The rows are grouped in 4 ways, from coarse to fine. Each group lies inside one group of the grouping before and may be the whole of it. The rows also spread widely along 16 directions, which tell nothing about the answers.
(in the rows, 128 means zero)
Some rows, each with its group in each grouping after it:
[156 125 156 126 113 136 106  60 109 124 167  56 197  92 183 142 114 168
 149 104  87 121  82 157 186 195 107 195 137 147 131  88 147 132 131 132
 118 157 153 135  67]  K_882 K_138 K_575 K_618
[144 175 120  98 161 151  97 168 168 152 107 186  80 159  94 101 103 123
 140 101 226 141 135 163  86 109 137 152 106 154 140 134 132 108 107 126
 163 139  99 101 152]  K_190 K_889 K_776 K_178
[183 152 146 111 114 130 136 134 149 131 125 121  81 126 176 187  85 159
 146 112 160 114  90 138  97 140 131 168 154 167 126 105 142 103  92 136
 190 147 102  96  99]  K_626 K_303 K_745 K_382
[123  95 146 108 128 165  78 146 142 100 135  99 131 146 120  77 121 137
 109 131 148 139  88 170 102 136 126 101 109 145 134 129 118 140 127 140
 116 141 156 143 103]  K_626 K_22 K_980 K_170
[146 117 108  86 160 124 140 130 121 131 166 155 158 109 115  81  93 113
 154  87 140 111 129 172 128 125 143 138  91 143 161 116 151 159 150 124
 123 119 164 126 107]  K_882 K_286 K_296 K_908
[ 88 130 161 153 125 146 100 122 133 128 132 106 150 152 122  81 123 131
 125 118 168 132  91 129 118 146 126 101 126 135  94  93 124 140 161 144
 115 137 123 178 120]  K_626 K_303 K_587 K_197
[125 143 117 144 170 174  57 119 151 122  90 129 127 169 112 124 154 157
 125 118 157 167 101 120 121 158 125 168 125 119 141 118 157  99 110 133
  97 161 125 147 117]  K_626 K_22 K_980 K_462
[142 117 144 169  94 134  64  74 103 136 140  77 201 143 179 136  96 193
 120 109 134 141 101 139 104 165  88 175 142 146 157  66 120 140 155 123
 139 119 175 134 129]  K_882 K_138 K_193 K_599
[ 99 134 126 145 173 156 105 151 144 129 107 152 126 169  81  73 153  96
 143 126 155 116 111 132 106 156 122 132 109 141 121  97 171 129 151 152
 100 156 120 186 107]  K_190 K_834 K_648 K_179
[155 165 194 116 122 121 131 108 144  81 106 120  49 117 126 148 126 126
 191 117 160 139 118 122 149 131 108 130 139 126 142  99 120  86 128 121
 149 150  73 166 137]  K_190 K_889 K_475 K_517
[144 143 120 119 135 151 129 122 165 129 157 167  75 110 170 128 134 142
 148 148 154 119  69 130 103 137 120 155 197 163 112 106 133  95 116 146
 150 147 109 121  82]  K_626 K_303 K_587 K_4
[154  93  93 163 147 132 103 130  98  90  61  91  75 151 133 146 161 154
 159 146 117 129  98  79 118 162  82 190 143 129 173  63 159 115 144 131
 150 146 118 147 105]  K_882 K_138 K_575 K_799
[199 149 123 136 104 157 138  99 176 147 135 171 118 148 135  71  93 185
 164  82 156 155  97 174 122 101 116 161 120 169 101 179 138 131 106 163
 148 135 124 174 115]  K_190 K_834 K_508 K_629
[ 73 177 139 135 158 125  84 118 123 158 132 132 152 139 133 159 124 125
 132 144 196 135 156 159 111 162 108 144 140 139 162  75 111 106 153 102
 138 107 137  81 150]  K_882 K_286 K_821 K_355
[108 113 116 141 138 160 112 123 124 112 118 128 141 157 149 102 108 166
 113 119 191 137  92 102  98 119 145 117 131 119  82 138 108 112 125 151
 139 123 114 180 171]  K_882 K_286 K_296 K_358
[107 103 118 103 134 116 202 120 111 105 122  98 107 113 183 117 114 105
 133 160 151  88 118 127 133 138 108 104 162 122 120 131 107 108 120 142
 145 105 107 144 133]  K_882 K_286 K_821 K_949
[ 93 170 192 105 137 115 134 101 137 144 138 107 139 119 140 100 104  93
 134 124 176 123 152 184 145 151  98 110 127 126 144 104 110 110 141 110
 114 124 109 123 136]  K_190 K_889 K_475 K_36
[139 131 177 140 124 128 117  91 154 123 178 103 128 108 190 145 123 154
 137 177  84 116 101 187 114 161  83 139 158 178 138  93 136 110 123 140
 132 140 161 120  53]  K_190 K_889 K_216 K_185
[120 131  99 133 154 145  81 110 130 133 127 117 103 119 142  97 158 150
 139 150 145 167 110 152 143 145  91 162 145 139 164 112 114 117 136 113
 121 129 133  99  93]  K_882 K_780 K_741 K_918
[129 131 104 134 100 133 103 109 160 156 162 141 185 159 135 109  89 135
 119 119 152 145 131 203  87 136 118 112 127 176 182 132 117 150 140 111
 123  84 207  87 127]  K_882 K_138 K_193 K_599
[110 107 127  99 168 130 135 132 107 116 150 127 143 116 143 103 104 143
 149 129 159 120 131 146 126 120 140 127 107 127 117 128 118 139 138 136
 142 113 138 147 138]  K_882 K_780 K_741 K_918
[153 117 118 101 127 117 123 131 125  97 116 112  91 120 142 137 119 105
 147 110 146 121 108 124 122 142 121 125 143 127 201  84 127 123 139  99
 130 124 133  99 112]  K_626 K_22 K_980 K_462
[107 164 108 142 133 162  82 129 161 164 113  95  81 145 161 104 144 163
  97 143 207 191  71 145 150 147 127 135 150 155  90 153  87 108 103 126
 136 147  80  69  95]  K_626 K_22 K_980 K_462
[115  94 116  75 145 107 163 141 116  67 179 134  89  87 146 158 130 130
 189 169 137 110 125 156 147 109 146 116 139 162 161 111  72 145 161 121
 175  83 163 102 116]  K_626 K_303 K_745 K_382
[105 138 131 100 160 146 103  98 135 103 111 132 118 126 134 109 158 112
 140 157 154 130 146 156 139 146  76 163 156 115 186 108 105  83 126 117
 113 124 131 132 144]  K_190 K_889 K_776 K_178
[116 106 113 160 168 141 111 167 147 109 138 149  44 138 109  99 164 140
 165 183 127 142  72 119  98 133 125 110 133 170 102 102 150 133 156 151
 139 151 117 150  60]  K_882 K_138 K_575 K_618
[117 117 123 119 190 118 138 148 136 136 124 134  69 123 168 104 110 112
 112 159 140 121 119 128  73 128 117  96 137 117 137 118 162 101 110 120
 115 143 108 120  92]  K_882 K_780 K_741 K_918
[116 149  77 115 119 146 173 106 172 134 128 144 141 150 118 126 137 121
 166 133 155 147 135 184 172 139 137 129 136 165 137 189 108 121 106 138
 127  85 147 113 135]  K_882 K_780 K_741 K_918
[ 98  63  86 145 141 110 126 107 101  87 167 124 168 126 133  86 132 144
 160 147 106 142 131 139 131 114 124  88 112 133 176 108 100 174 195 114
 106  68 208 158 129]  K_882 K_780 K_741 K_918
[131 144 141 115 197 145 110 153 135 163 151 157 110 117 106 105 135 154
 173 161 134 121 126 199 119 152  98 199 102 179 114 104 175 142 137 159
 160 158 133 113  55]  K_882 K_138 K_575 K_618
[133 141 149 136 145 154  77 100 112 104 108 119 139 138 106 114 134 184
 181 100 168 165 123 127 156 132 116 177 104 118 121 114 119 123 143 140
 141 134 116 187 156]  K_882 K_780 K_741 K_918
[116 109 131 157 118 151 105 112 146 109 116 112 129 164 119  68 144 137
 132 146 133 151 110 161 120 135  92 106 120 148 140 132 116 134 148 143
 110 123 150 177 116]  K_190 K_834 K_648 K_179
[ 95 144  99 135 123 130 146 127 126 190  95 117 157 163 141  75 103  97
 104 116 207 107 133 155 111 161  90 148 146 138 138 101 131 132 139 127
 139 107 115 103 146]  K_882 K_138 K_575 K_799
[117 141 163 111 140 140 107 121 135 110 137 103 124 124 131 125 134 116
 146 129 141 116 111 155 136 161 122 131 126 145 138 103 126 114 131 130
 123 148 126 138 103]  K_190 K_834 K_508 K_629
[117 138 152 149 135 116 107 117 153 134 118  99 100 142 132 110 127  95
 121 144 117 144 115 158 101 164  93  88 133 137 181  97 157 115 138 103
  85 141 138 117  74]  K_882 K_138 K_193 K_599
[136 142 138 150 153 130 104 113 160 135 150 136  85 121 153 141 146 163
 152 175 106 153 106 174 114 145  88 156 154 170 151  98 144 116 135 130
 133 140 147 105  47]  K_626 K_303 K_745 K_382
[153 121 100 156 104 159  89 100 155 139 126 114 142 145 144  49 117 128
 105  75 143 156  54 113 117 150 126 114 146 128 131 119 155 127 126 125
  76 152 123 163  93]  K_882 K_780 K_741 K_918
[116  77 130  82 174 149 100 175 131  66 142 137  72 123 130  93 118 118
 118 140 159 116  85 107  73 103 163  78 122 118 131 118 121 120 128 130
 128 146 129 162 121]  K_626 K_303 K_745 K_382

New rows. What belongs after each?
[134 143 122 139 130 112  99  67 117 113 166 131 142 101 159 133 113 156
 171  87 156 160 100  92 164 138 145 138 149 115 152  85 110 120 171  90
 111 118 133 141 141]  K_882 K_138 K_575 K_618
[117 103  97 143 150 128 131 129 126 137 136 149 138 145 122  62 116 134
 131 134 144 135 126 162  96 114 106 112 110 142 150 120 135 152 162 132
 119 103 162 144 115]  K_882 K_286 K_296 K_358
[135 118  76 129 113 121 118 102 139 127 140 106 136 135 158  97  96 134
 119  86 159 174 104 129 144 118 159  83 118 127 161 156 100 139 130  88
 101  98 148 102 135]  K_882 K_780 K_741 K_918
[104 103 112 150 103 122 137 137 122 137  97  98 149 171 111  60 109  98
 109 125 158 121 134 173  95 137  87  85 107 143 172 107 122 157 164 125
 124  90 158 131 132]  K_882 K_286 K_296 K_358
[100 137 139 150 118 120 157 139 120 113 102  97 129 158 138 175 112 111
 155 124 169  96 109  93 116 166 150 108 138 141 102  83 137 117 138 141
 155 116 100 154 149]  K_882 K_780 K_741 K_918
[121 127 150 122 166 156  95 108 118 111 132  98 112 112 158 122 151 183
 149 151 144 150  90 134 160 149 109 178 138 130  98 112 118 114 127 151
 137 158 106 148  92]  K_626 K_22 K_980 K_462
[144 113  79 156 118 124 124 105 156  91 142 174  83 135 123 118 148 137
 186 140 123 160 106 120 112 112 119 103 164 150 184 112 118 124 162 111
 118  89 161 144 118]  K_882 K_780 K_741 K_918
[122 136 169 142 156 165  90 124 163  97 131 167 130 155  75  74 149 109
 163 111 126 120  99 132  96 149 125 113 115 132 123  97 179 114 151 154
  78 166 136 233 104]  K_190 K_834 K_508 K_629
[116 144  67 159 127 138 140 124 152 160 107 145 105 153 137  96 147 104
 123 136 164 131  92 128 114 157 105 138 171 153 144 104 142 114 138 128
 118 120 112 105  98]  K_882 K_286 K_296 K_358
[ 63 149 151 164 183  99 115 150 140 128 118 116  72 157 118 156 130 117
 142 176 162 159 143 123 103 139 141  56 104 132 127 106 131 114 155 101
 122 121 115 111 120]  K_882 K_138 K_575 K_618
[113 120  53 115 104 146 118 104 151 102 120 151 119 138 120  70 149  72
 120 102 179 142  94 112 130 133 128  93 178 117 202 121  92 106 148  90
  82  93 142 120 157]  K_882 K_286 K_296 K_358
[116 138 108 101 118 147 121 153 141 119 101  88 101 151 114 134 129 112
 135 129 188 141 108 158 147 152 142 126 118 162 140 149  95 127 110 124
 155 120 117  85 133]  K_882 K_138 K_193 K_599
[113  90 125 101 139 137 108 146  93  62 120  99 128 128  90 137 155 138
 184 161 133 118 142 168 144 139  99 152 102 154 182  97  93 148 164 136
 169  98 175 134 135]  K_882 K_286 K_821 K_949
[ 74  85 103 105 167 100 165 150 119  82 163 167  84 117 126 104 126  97
 168 180 162 114 144 127 100  96 142  53 136 130 158 115  86 138 182 110
 138  71 158 137 156]  K_882 K_138 K_575 K_618
[106 141 151 117 154 194  80 125 168 123 143 151 130 142 101  66 152 151
 136 139 165 148  88 172 125 136 118 146 134 150  82 146 130 115 117 169
 115 159 128 180 103]  K_626 K_303 K_587 K_197
[107 133 189  81 134 142 112 106 133 102 190 141 202 119 148 141  82 129
 141 114 158  84 139 177  96 139 147 114 124 141 128 110 110 116 133 136
 134 115 178 162 163]  K_190 K_834 K_508 K_629
[138 139 141 155 111 131 154  86 186 134 117 137 127 169 133  76 111 127
 132 128 120 155 137 187 112 120  94  74 119 141 148 179 139 116 116 133
  86 110 153 173 114]  K_190 K_834 K_508 K_629
[ 98 135 138 126 121 160  69 112 117 127 136  97 186 137 105  85 137 139
 135 114 169 142 113 176 150 163 103 153 114 147 141 101 103 142 157 133
 125 124 155 136 129]  K_882 K_286 K_821 K_949
[118 122 115 129 149 128 124 106 118 133 126 107 101 117 184 116 120 152
 124 149 164 140 103 117 128 139 106 143 159 123 124 115 110 105 126 120
 141 128 106 117 123]  K_882 K_138 K_575 K_618
[157 128 149 120 102 129  99  82 157 117 156 122 138 123 146 102 105 151
 140 118 127 165 123 198 124 122  93 109 133 144 193 131 108 131 139 105
 110 106 181 115 106]  K_626 K_22 K_980 K_462
[ 81 153 145 217  83 102  98  93 156 171 147 122 130 157 161 105 129 123
 114 162 153 149 106 149  75 155  65  74 191 166 164  38 111 135 199 100
 114  91 155 102  92]  K_626 K_303 K_587 K_197
[119 144 126 157 140 129  99  64 134 141 172 150 188 133 157  98 108 165
 145  95 150 158 120 134 140 131 130 136 129 130 130 112 119 132 165 118
  95 116 158 170 140]  K_190 K_834 K_648 K_179
[ 72 111 128 116 161 120 143 164 106 156 128 102 142 142 138  70 100 103
 100 154 180 103 141 176  93 137 107  93 102 140 123 112 120 152 149 134
 142 109 134 111 122]  K_882 K_286 K_821 K_949
[134 152 143 136 134 127  82 113 155 115 160 158  71 114 124  94 117 154
 169 111 177 190 101 131 122  98 143  85 130 134 132 125 100 120 154 102
 123 125 114 140 126]  K_882 K_780 K_741 K_918
[164 123 157  96 164 155  84 162 146  78 110 130  85 142 102 140 126 127
 153 125 129 114 108 143  91 142 130 153  98 147 155 103 167 102 104 141
 142 176 129 150 104]  K_190 K_889 K_776 K_178
[159  81 150 128 111 120 149 101  99  96 162  97 125 102 195 111 106 203
 167 173 115 115 113 174 128 108  70 169 138 170 121 107  82 151 151 163
 199 104 154 152 109]  K_190 K_889 K_776 K_178
[157 163 164 152 110 160  63  60 187 149 149 133 146 145 182 115  89 204
  99 104 154 192  94 167  97 121 108 129 151 133 122 158 121  87  91 122
 105 141 144 146 121]  K_626 K_303 K_745 K_382
[147 101 106 130 120 108 158 124 127  88 144 145 129 141 123 126 111 117
 182 112 122 111 128 134 120 120 138 106 113 156 174 106 127 154 169 124
 137  94 171 159 132]  K_190 K_834 K_648 K_179
[127 108  86 126 119 146 134 160 145 110 110 120 164 181  83 117 128  92
 141 112 135 101 118 163 120 162 141 134  94 178 169 113 152 158 139 139
 127 114 176 128 119]  K_190 K_889 K_475 K_517
[138 140  88 196  85 133 112 115 177 183 102 158 125 194 109  44 115 126
 118 120 164 169 114 176  68 128  68 106 143 169 177 119 142 151 160 122
 111  93 160 125 111]  K_882 K_138 K_193 K_599
[114 160 129 166 137 134 107 123 154 150 167 173 114 138 121  88 129 148
 167 116 176 149  86 128 122 128 145 120 135 171  88  97 122 143 176 138
 131 132 116 154 104]  K_190 K_834 K_508 K_629
[120 194 162 125 118 112 120  91 177 135 162 137 123 123 119 146 124  76
 166 101 142 144 127 169 158 167 141  92 136 156 174 105 132 105 145  89
  88 131 134 106  99]  K_190 K_834 K_648 K_179
[132 130 116 101 173 143 130 157 153 122 134 118 100 127 126 125 144  92
 137 141 113 102  95 154 136 172 138 148 116 168 138 112 174 119 105 138
 115 168 126 107  50]  K_190 K_889 K_216 K_185
[112 106 128 101 156 150 113 114 145 116 139 136 126 129 146  42 125  99
 101 134 146 126 115 158 102 126 104  95 135 115 154 141 124 110 125 125
  82 137 142 163 121]  K_190 K_834 K_648 K_179
[140  97 125 154 117 125 155 115 138  95 135 114 169 157 104 133 122 122
 178 123  75 106 111 149 129 164 129 115 102 163 150 107 177 156 156 148
 111 117 187 183  92]  K_882 K_138 K_575 K_618
[165 132 156  82 143 113 131 119 123 135 160 121 141 108 159 115  63 152
 142 101 152 123 148 198 124 115 118 152  88 151 155 129 124 144 121 118
 161 122 149 102 124]  K_190 K_889 K_475 K_517
[146 133 115 155 120 129 132  93 165 109 135 173 134 157 137  98 105 101
 141  77 140 127  95  89  92 130 149  82 149 118 151 110 161 106 143 118
  75 130 136 202 142]  K_190 K_834 K_648 K_179
[178 118  93 150 114 140 134  88 129 134 105 105 161 145 123  90 124 153
 164  80 108 141  99 142 172 161 101 191 112 145 151 122 171 150 136 141
 113 138 146 162  92]  K_882 K_138 K_575 K_799
[130 142 135 106 144 144 134 107 150 114 117 112 131 133 136 121 137  83
 135 115 124 107 110 144 143 176 120 137 138 131 154 118 160  95 107 130
  90 157 121 149  99]  K_190 K_834 K_648 K_179
[ 70 121 105 107 123 146 155 166 132 130 100  91 148 170  98 110 130  91
 130 150 186 109 140 185 137 154 132 105 104 164 124 149  99 147 125 145
 154  89 138 105 147]  K_882 K_780 K_741 K_918
[114 147 158 124 137 147 154 129 155 130  92 129 123 167  98  89 111 115
 139 124 167 130 141 179 114 130 110 101  97 131 111 163 144 113 111 155
 125 126 112 175 141]  K_882 K_286 K_296 K_358
[158 121 124 175 109 152  91 112 180 138 116 132 119 176 127  88 113 152
 115 130 118 162  94 165  70 138  94 106 129 158 151 139 166 119 117 132
 104 136 162 149  89]  K_882 K_138 K_575 K_618
[112  95  90  53 142 160 134 117 125  93 145 105 146 106 158  82 137 103
 111 138 158 111 111 167 165 140 121 150 146 132 160 154  80 116 105 124
 119 116 149 109 139]  K_190 K_889 K_475 K_517
[133 133 117 141 147 147 127 112 143 159 113 111 114 138 173  91 111 142
 105 127 158 132  85 124 115 155 109 148 151 129  97 128 157 104 102 141
 121 159  95 139  99]  K_882 K_138 K_575 K_799
[150 125 108 146 115 166  67 103 140 107  98 127 138 166  96  94 135 182
 146 105 159 185 120 163 127 117  99 154 104 140 166 147 107 127 135 130
 132 113 159 152 152]  K_882 K_286 K_296 K_358
[136 146 120 132 157 150  86  95 133 137 115 145  97 126 154  93 127 170
 136 119 188 166 104 111 124 126 102 169 155 109 127 122 120  90 123 120
 129 143  93 145 144]  K_882 K_138 K_575 K_618
[168 114  99  90  91 143 142 130 152 102 151 131 116 122 116  91  98 119
 163  82 165 131  84 152 149 121 160 113 122 163 138 155 109 146 127 127
 145 118 140 130 127]  K_882 K_138 K_575 K_799
[116 164 137 165 177 120 125 125 146 180 147 180 123 144 148 121 120 135
 148 152 149 113 132 153  78 149  96 161 145 164 122  71 174 120 154 142
 137 139 126 132  88]  K_190 K_834 K_648 K_179
[134 114 150 123 153 135  94  93 117  88 135 121  88  99 148  83 135 142
 154 122 140 148  90  95 138 132 108 128 150  94 139  94 128 102 149 116
 103 155 106 185 120]  K_882 K_138 K_575 K_799
[128 144 179 122 118 127 111 128 148 105 104  99 102 147  77 104 122 113
 159 126 139 156 151 204 131 132  94  86  79 144 179 131 123 131 142 118
 125 118 144 134 116]  K_882 K_286 K_296 K_908
[ 86 151 119 173 112 117 112 112 159 162  93 112 114 177 135  95 125  86
  95 144 172 154 128 144  85 157  87  72 158 131 182 101 126 110 146  93
  89 104 131 104 127]  K_882 K_138 K_193 K_599
[147 137 129  96 142 130 129 138 138 115 147 143 105 107 122 126 118 102
 170 109 141 109 106 143 123 148 138 138 136 148 154  95 154 122 132 124
 133 140 125 123  97]  K_882 K_780 K_741 K_918
[154 140 155 108  94 145 125  83 141  64 149  89 124 106 126 166 136 154
 192 108 119 150  89 152 200 149 147 133 127 152 130 143  97 112 123 134
 136 132 133 153 115]  K_882 K_286 K_296 K_358
[181 105 130 133 129 161 137  65 134  74 157 152 154 112 162 105 132 175
 183  92  95 110  61  88 148 139 133 179 159 125  95 118 157 109 128 173
 107 159 133 252 110]  K_190 K_834 K_508 K_629
[159 132 118 133 107 129 102  97 157  97 154 131  92 119 162 145 117 157
 149 112 139 165  85 121 127 119 141 107 158 146 161 122 104 113 131 101
 126 122 145 114 111]  K_626 K_303 K_587 K_197
[ 95  98 117 131 130  98 169 127 124 115 121  98 121 147 158 109 116  95
 122 167 130 106 151 162 103 132  98  70 128 140 177 117 106 137 151 114
 123  83 161 116 124]  K_190 K_834 K_508 K_629
[153 113 136  95 140 167 118 153 147  90 137 156 129 153 120 143  98 165
 156 111 170 113  97 139  90 117 167 141 114 153  97 142 134 124 106 166
 166 133 140 168 147]  K_626 K_22 K_980 K_170
[128 138 104 130 120 159  91 151 152 195 138 150 138 149 129  39 101 137
 103 123 198 135 105 202  73 131  91 148 134 178 128 117 128 151 132 141
 154 121 137  90 102]  K_882 K_780 K_741 K_918
[123 103 124 100 141 134 110 137 140 120 134  90 152 142 154 122  96 112
  86 123 127 117 114 167  94 150 135 102 112 137 172 123 142 130 110 112
 106 129 172 100  98]  K_626 K_303 K_745 K_382
[129 116 104 113 129 147 136 183 124 120  56  83  62 158  69  85 166 101
 154 161 156 129 129 197 146 149  71 155  94 176 169 126 122 151 134 148
 175 124 112  91  87]  K_882 K_286 K_296 K_908
[ 91 109 106 117 163 140  74  90  95  67 128 124 174 130 140 182 171 127
 157 156 131 107 151 113 131 171 103 183 162 117 219  54 102  96 162 106
 119 103 186 135 169]  K_190 K_834 K_648 K_179
[ 99 112 100 117 112 147 132 114 113 114  98  81 118 138 151  88 134 132
 122 132 199 140  99 117 162 140 115 129 149 121 117 140  70 118 129 129
 145 109  98 134 166]  K_882 K_138 K_575 K_618
[144 140 111 171 100 146 129 117 177 121 115 134  87 162 128 101 133 136
 144 108 149 158  62 106 124 133 138  97 152 153 106 131 140 121 130 140
 113 140 108 165  96]  K_626 K_303 K_587 K_197
[111 168 120 162 125 128 124 128 178 119 148 164  85 148 124 175 141 117
 169 132 160 141  84  99 116 147 167  95 171 167 120  91 133 107 148 119
 128 126 118 122 106]  K_626 K_303 K_587 K_197
[103  86 121 142 112 122 178 160 138 136 151  48 165 153 140  97 106 105
 111 145  91  99  84 188 138 167 147  69  84 194  94 134 150 194 140 158
 123 125 170 116  35]  K_626 K_303 K_587 K_197
[112 125 163 113 125 129 118  94 119 150 140  82 170 121 196 110  83 139
  92 139 152 114 137 182  96 151  81 127 146 124 146 111 117 110 111 122
 130 115 144 113 129]  K_882 K_780 K_741 K_918
[128 126 113 144 129 138  79  64 113 103 137  98 182 129 168 140 116 169
 135  84 145 161 100  90 152 151 144 144 139 101 148 107 115 109 135 103
  96 122 145 158 156]  K_882 K_780 K_741 K_918
[130 112 140  90 131 132 146 108 146  93 143 111 132 124 182 145  88 118
 109 117 140 110 106 129 105 133 151  91 149 115 144 138 124  96  97 119
 112 124 142 143 134]  K_626 K_303 K_745 K_382
[120 134 101 127 141 125  99  78 149 143 144 141 164 134 179 113 107 115
  93 110 147 142 121 136 100 147 114 116 169 105 202 101 134 102 132  83
  66 110 168 100 127]  K_626 K_22 K_980 K_170
[117 111 181 161 119 100 154 116 156 138 161 113 145 143 101  51 101 118
 161 154  76 144 153 241 108 122  78  44  74 167 154 133 155 180 173 137
  97  97 192 165  59]  K_882 K_780 K_741 K_918
[119 158 171 126 170 123 120 110 167 123 159 170  95 119 134 122 105 112
 153 124 146 133 113 122  95 135 145  85 142 117 119 111 167  88 130 116
  93 153 114 167 112]  K_882 K_138 K_575 K_799
[ 95 144 134 159 158 107 122 117 119 116 135 139 116 135 172 194 112 127
 137 141 161 112 115  72  77 152 145 105 166 120 138  52 138  90 153 107
 135 117 118 127 146]  K_882 K_286 K_296 K_908
[125  77  80 122 164 130 159 114 142 126 190 188 140 114 174  71 112 143
 138 169 109 112 116 161  74 102 112 109 159 147 143 135 137 139 144 143
 116  91 189 151 100]  K_882 K_780 K_741 K_918
[150 159 125  77 128 150 152 124 180 119 130 161 152 153 102 119  93  94
 151  79 169 113 136 177 134 132 162 125 105 149 145 170 141 108  91 135
 120 124 139 142 155]  K_190 K_889 K_776 K_178
[157 144 136 133 125 122 146  74 141 127 153  95 149 108 139  98 113 136
 162  79  99 160  94 154 198 151 139 122 100 136 127 142 153 141 135 123
  84 145 130 153  70]  K_882 K_286 K_296 K_908
[131  83 159  62 170 141 100 156 101  58  99  67  89 110  96  74 130  97
 142 114 127 128 123 148 144 132 124 101  68  95 171 130 135 130 120 118
 106 158 121 163 112]  K_882 K_780 K_741 K_918
[127 145 143 133 148 151  88 123 148 129 141 166 140 144 116  88 100 140
 136  98 178 141 106 134  84 124 137 111 120 127 119 116 147 115 137 133
 113 140 131 175 141]  K_882 K_286 K_821 K_355
[141 126 114 101 106 122 137 113 151 117 141 124 113 125 154  97 105 101
 126 112 155 126 117 163 119 127 121  94 143 144 180 135 100 121 127 103
 120 107 146 104 124]  K_190 K_834 K_508 K_629
[ 67 173 130 185 193 150  66 126 146 173  82 135 159 206 115 157 150 163
 114 172 170 154 172 162  93 167  86 180 106 148 139 100 151 100 126 135
 127 124 146 114 140]  K_190 K_889 K_216 K_185
[118 101 140 111 118 144 125 141 158 114 156 109 115 134 175  87 100 101
  80 153 145 104  82 157  68 139 121  73 154 152 129 123 121 113 110 131
 118 137 142 125 104]  K_190 K_889 K_475 K_517
